Each new row is followed by its nearest point in the smallest flat space through zero that holds the last named rows.

Q901 (4 x 16)
[[ 17 -11  10 -10 -18  -2  10  34  14 -32  31 -13  13  -1 -11  -3]
 [ -5  14 -11 -10   4   7 -20  24  15  -4  18  -2  -7 -27 -31  37]
 [-12  17 -18  -9 -30  15 -67   9  -7 -14  -7 -35  -1 -10 -25  30]
 [ 33   3 -25 -28 -21  -5 -23  31  -5   3 -34  17 -18   8  19  18]]
New rows:
[  4   8  17 -16  38  11   0  -7  17  23 -23   8 -38  -8  23 -23] | [  1   3  -5   2  19  -4  13 -12  -3  23 -17  24 -12   0  13   1]
[  0 -18   5  12  13  -7  39  39  26  -3   0   0   2   3 -11   9] | [12 -6  7 -5 10 -6 29 20 16 -6 22 13  1 -7 -4  1]
[ 26 -26  34 -26  -3 -22   0  -8  -6  13  17  -7  27   2  16 -18] | [ 11 -13  11   1  -9  -5  18   3  -1 -12   5  -3   9  14  12 -21]
[  4 -29  -4  10  -4   3 -16 -26 -17   2 -13 -44 -21  -4 -10  19] | [-13   6  -3   5  -9   7 -25 -15 -10   0  -9 -17   2   2  -4   1]
[ 14 -28  12  22 -15 -36  12 -20   4   8  39  17  -2  11 -17 -26] | [  1 -11  17   8   5  -4  29  -5   4  -7  17  -1  11   6   4 -21]
[-10 -22 -11  18  26  10 -37  -7  30 -10 -30   8  -9  17  27   0] | [ -2   4  -7   1  -1   1 -12 -12 -10  11 -21   3  -6   5  10   0]

Q182 (4 x 16)
[[-24   5 -19  40 -43 -25   3 -38 -10  -2   3 -20  16 -26  19  -8]
 [-18  11 -21  33  15  26 -16  -3 -32   8  12   4  35  13 -16 -10]
 [-26 -12 -29 -12 -32 -17  49  -3  10   9   7  26  -8  -4  16 -13]
 [-16 -11 -30   3  68  12  19 -16   1 -13  40  13  -3   0  15  38]]
New rows:
[ -5  18 -34 -37  15   9 -17  15  17 -32  -9 -16  44 -11  18  -6] | [ 0  0 -1  2 11  5 -3  0 -3 -1  4  0  2  2 -2  4]
[  4   7  29  15 -51  13  28  20  17 -12 -14  22 -43 -26  10 -18] | [  5  -4  10 -19 -43 -20  16   7  15   5 -18   3 -15  -6   5 -16]
[ -9  11   7 -25  16  19 -15 -31  11 -12 -21  14 -10   5  -8  10] | [ 8 -1  7 -7 16  4 -5  4  4 -4  1 -1 -6  2 -1  9]

Q186 (4 x 16)
[[ 10  17  -5 -23 -37  32 -37  -5  41  20 -25   2 -46  20   7  49]
 [ -2 -24 -17  48   2  -1 -15 -35  -4 -10 -36  19  -5  30   6 -30]
 [  8  16 -16  13  19 -13  26 -15   7  17 -25  -7   5  -2   3 -15]
 [ 24   0  -1  26   0 -35  36  -5  26  20 -17  13 -13  57 -14  -3]]
New rows:
[ -1   5   3  28  12   6  12 -10   7  20  21  15  27 -20  37  -1] | [ -3   4  -5   4  12  -3   9  -4  -8   0  -3  -5  11 -13   3 -12]
[ 18   4 -18   6 -27 -22 -15  38 -12  21  15 -10 -21 -11 -29 -38] | [ 2 -2  6 -2  0 -7  8  8 -1 -1 10  1  3  4 -5  1]
[  2 -27   1   5  -8  -6  31 -17   1 -15 -38   3  30  -5  -8  -2] | [  1  -4  -6  17  11  -9  10 -10  -5  -1 -10   2   7   4   0 -17]
[  3   1  27  14  -2  -8 -26 -28 -22  15 -31  24  25 -34 -12  31] | [ -6   0  -7   2   1  12 -13  -9  -5  -4  -9  -2   0 -11   7  -4]
[ -9  30 -14  55  42  29  30  13  27  -3 -22 -23 -41  48  33  10] | [ 14  12 -16  17   3  -8  13 -20  22  21 -35   2 -14  23   2  -2]

Q181 (4 x 16)
[[ -3  12  39  23  31  16  18   7  30 -14  -3   9  23   5 -48  24]
 [-36  21 -11   0 -13  61  48  12 -20  -7 -42  -4  -4 -22  21  37]
 [  7  41  -1 -22  32 -12 -61   6  23 -13 -11 -14  12 -28  -2  -1]
 [ 23 -13 -38 -29  -9 -37  50  -2  22 -28  -1   5  -8  12 -39  -8]]
New rows:
[  9   2 -24  -5  -9  20   7  14 -23 -24  14   9  10 -20  50   5] | [-10   4 -18 -10 -15  12   2   1 -18   4 -12  -6 -10 -11  28   1]
[ 22   5  -1  29   7   4 -11  -5  -1 -38 -14  -4   0  16  32   3] | [-2  4  2  1  2  3 -8  1 -2  2 -1 -2  1 -3  5  1]
[ 15  16  20   1  30  24  18  -2  -3 -19  24  10  14  -6  37  49] | [-13  12  16  12   9  25   4   5   0   0 -10   0   7  -7  -1  16]
[ -7 -17 -10  13  -9  15  -9   8   7  -7   8  20  -7  24  -4 -15] | [  2 -12   5   8  -5  -3   6  -3  -4   6   9   4  -2   9  -1  -4]
[  7 -30  -4 -25  27  33   6 -26  36 -12  -7  14  25 -10 -16 -37] | [  7   3   1  -4   9  -9   6   1  15 -10   0   2   5   2 -20   2]
[ 15  21  -4  29 -26  14   7 -19 -12  19  37  19  28  15  -7  -6] | [ -1 -16  16  18  -4   2   5  -4  -6  11  13   6   1  14   0  -3]

Q162 (4 x 16)
[[-22  -9 -13  12   8 -15  15  45 -18  -3   3   5 -22 -16  32   5]
 [-31   0 -24 -34 -21 -40  -1  -3  45   0 -18  13  -9  17 -10  -7]
 [ 51   5  49  -7  14  16  16  -9 -18 -10  10  25 -20  10  -9  25]
 [ 18   0  12  -8  13  18 -25  42 -18 -15  -9   4 -21 -15  -8  16]]
New rows:
[-21 -14   6  -5 -22  11 -57   8  32 -24  10   0 -12   5  29 -16] | [-13   0 -16 -11  -5  -2 -23  15  11  -3 -13  -7   0  -5 -10  -4]
[ -2  14   3 -14  22  -9  -6  46  29 -16  -2   2   7  -2  30 -13] | [-12  -3 -10  -7   1  -9  -6  29   1  -5  -8   4 -15  -7   5   3]
[  9 -24  21 -20   5  18  -3 -12  -2 -15 -18  11   3 -11  23  13] | [14  1 13 -3  4  6  0  2 -5 -4  1  6 -7  1 -4  7]
[-19 -42   4 -33   5 -12  22 -26 -10   2  35 -21  15  27   4 -14] | [ -8   0  -3   6  -6 -12  21 -27   8   9   8   1  10  10   7  -7]
[ -3   2 -18 -20  20  12 -28   0   4   0  -2 -49  22 -15  -3  36] | [ -2   2 -10   2   0  18 -32   8  -1  -1  -8 -19  13 -11 -13  -7]
[  3  10  30   6  19  -3  17  21   2  17   4  -6 -32  27  -8  47] | [ 17   0  21  -7   8  -4  15  11  -9  -8   3  20 -23   3   4  16]

Q943 (4 x 16)
[[-26  37   1  62 -13 -22  -5  71  11 -32   2  -8 -51  -7   8  10]
 [ -9  51 -37  40 -21  -1 -30  71 -50  15 -47   6 -23 -39 -10  44]
 [-25  12 -12  42  -3   1  38  36 -12   8 -25   1   2  -8  30   9]
 [-27 -24  -2  49 -23 -17 -25  71 -28 -29  -6  -6 -21 -23  -3  25]]
New rows:
[  1 -11  -4  32  14  -8   5  10  -9 -43  -8   1  10  11 -33  11] | [ -8 -15   4  13  -6  -7  -7  18  -4 -13   4  -3  -6  -4  -1   4]
[-27 -12 -17 -23  -4 -18  -4  -1  -1 -34  10  -8   1 -35 -21 -27] | [  0 -19   7  -2  -4  -5 -15   3   0 -13  11  -3  -3   0  -9   0]
[-17 -28   3 -14 -17  25   5  17   0 -26  -3  -3 -21  47  -9  -8] | [ -6 -22  11   5  -2  -6  -2   4   7 -16  13  -4  -3   4   1  -5]

Q218 (4 x 16)
[[ 22 -15  15   1 -45  21 -12  12  11  41   1  -4 -33 -19  -8  36]
 [ 20   6   3  -1 -12   1  20 -20   4  21   2  26  15  -3  20   0]
 [ 39  -1   8 -20 -15  32 -23  17  20 -15  14  -1  19 -16  -7  22]
 [ -6 -12  20 -24   0 -23 -25  17  -6  11  14   6 -17 -40 -28 -15]]
New rows:
[  5  15 -31 -39 -50   5  15   0  32  -1   0  -8  22  25  -9  -1] | [19  4 -2  0 -8 19  3 -2 10 -4  1  2 14  6  9 13]
[  5   3  -5 -11 -50  -6  13   0  11 -19   4 -21   9  10  -5 -15] | [ 7  1 -1  0 -3  9 -1  2  4 -4  0 -2  4  3  2  6]
[ -4  21  -1   9   0  10   1  41 -33  -4   1 -13  -3  -3 -31   4] | [-10  -5   0   0   4   2 -15  15  -1 -11   0 -17 -12  -1 -14   3]
[ 36   1 -38  -2  -3 -16  -3   6 -18  -9  -3  28  21   2   6  -5] | [13  7  0 -7  5  1  7 -9  3 -7  5 14 23 -1 10 -7]

Q970 (4 x 16)
[[ 21  18  27 -21  24 -18 -15  27 -29  -3  14 -15   6  22  12  28]
 [-10  28 -25   8  14 -13  -8  -1  -8   7 -11  27 -52  19  -4 -32]
 [ -6 -15 -30   1 -29  10   3  24  19  11  42 -21   0  -4  29  27]
 [  5   8   5 -19  32  30 -16   2 -25   4   8  40   3  26  37   3]]
New rows:
[ -5   0   1   9  -1   4 -12   8   1 -17  30  15  16  -4  14   5] | [ 1 -5 -3 -5 -1 12 -2  5  0  2 12  3  8  2 16 10]
[ 30 -24   1 -19  18 -34   9 -24 -24  31   5  30 -25 -22  23  13] | [  2   7   2  -5  12   2  -6   2 -10   1   0  10  -4  10   7  -1]
[ 29  -7  34  11 -12  23  34 -10  17  23   3  14  15 -17  11 -18] | [ -2 -17   7   1  -4  20   6 -16   7  -3  -7   7  23 -12   0  -1]
[ 28 -22  18  -2  -7 -17 -13  19   4   6 -33 -27  -4  32  -7  30] | [ 11   6  18  -6   3 -21  -2  13  -8  -5   3 -24   7   1  -9  16]

Q185 (4 x 16)
[[-18   1 -13   3 -20  21 -41  12   5   5  32   7 -40 -24   7 -23]
 [-33 -19 -29  30   4 -27  13 -22  22  13  14  -1 -20  -7   7 -29]
 [  0 -29 -45 -23  31 -10 -25 -18  27  17 -35  -6 -12  15 -11  15]
 [ 30  20 -17 -15  29  33  14 -43   4  -4   7   9 -32  -5  45   2]]
New rows:
[-33 -31 -10  13  -4 -14   1  -4   5   2   2  26 -13   2 -21  21] | [-19 -17 -14   9  -2 -19  -7   2  11   9  -3  -4  -1   1 -12  -8]
[  5   1  13  -4   2 -13  19  40  -5  -5 -11  -9  19  24 -14  16] | [  4  -1  19  -2  -5 -12   8  16  -9  -4 -16  -5  30  11 -19  14]
[  8 -29   7   7 -17  34 -27 -29 -13  50 -27 -10  -9   6  43 -14] | [  5   0 -15  -9   8  13 -13 -10   7   3   2   3 -19  -4  10  -1]
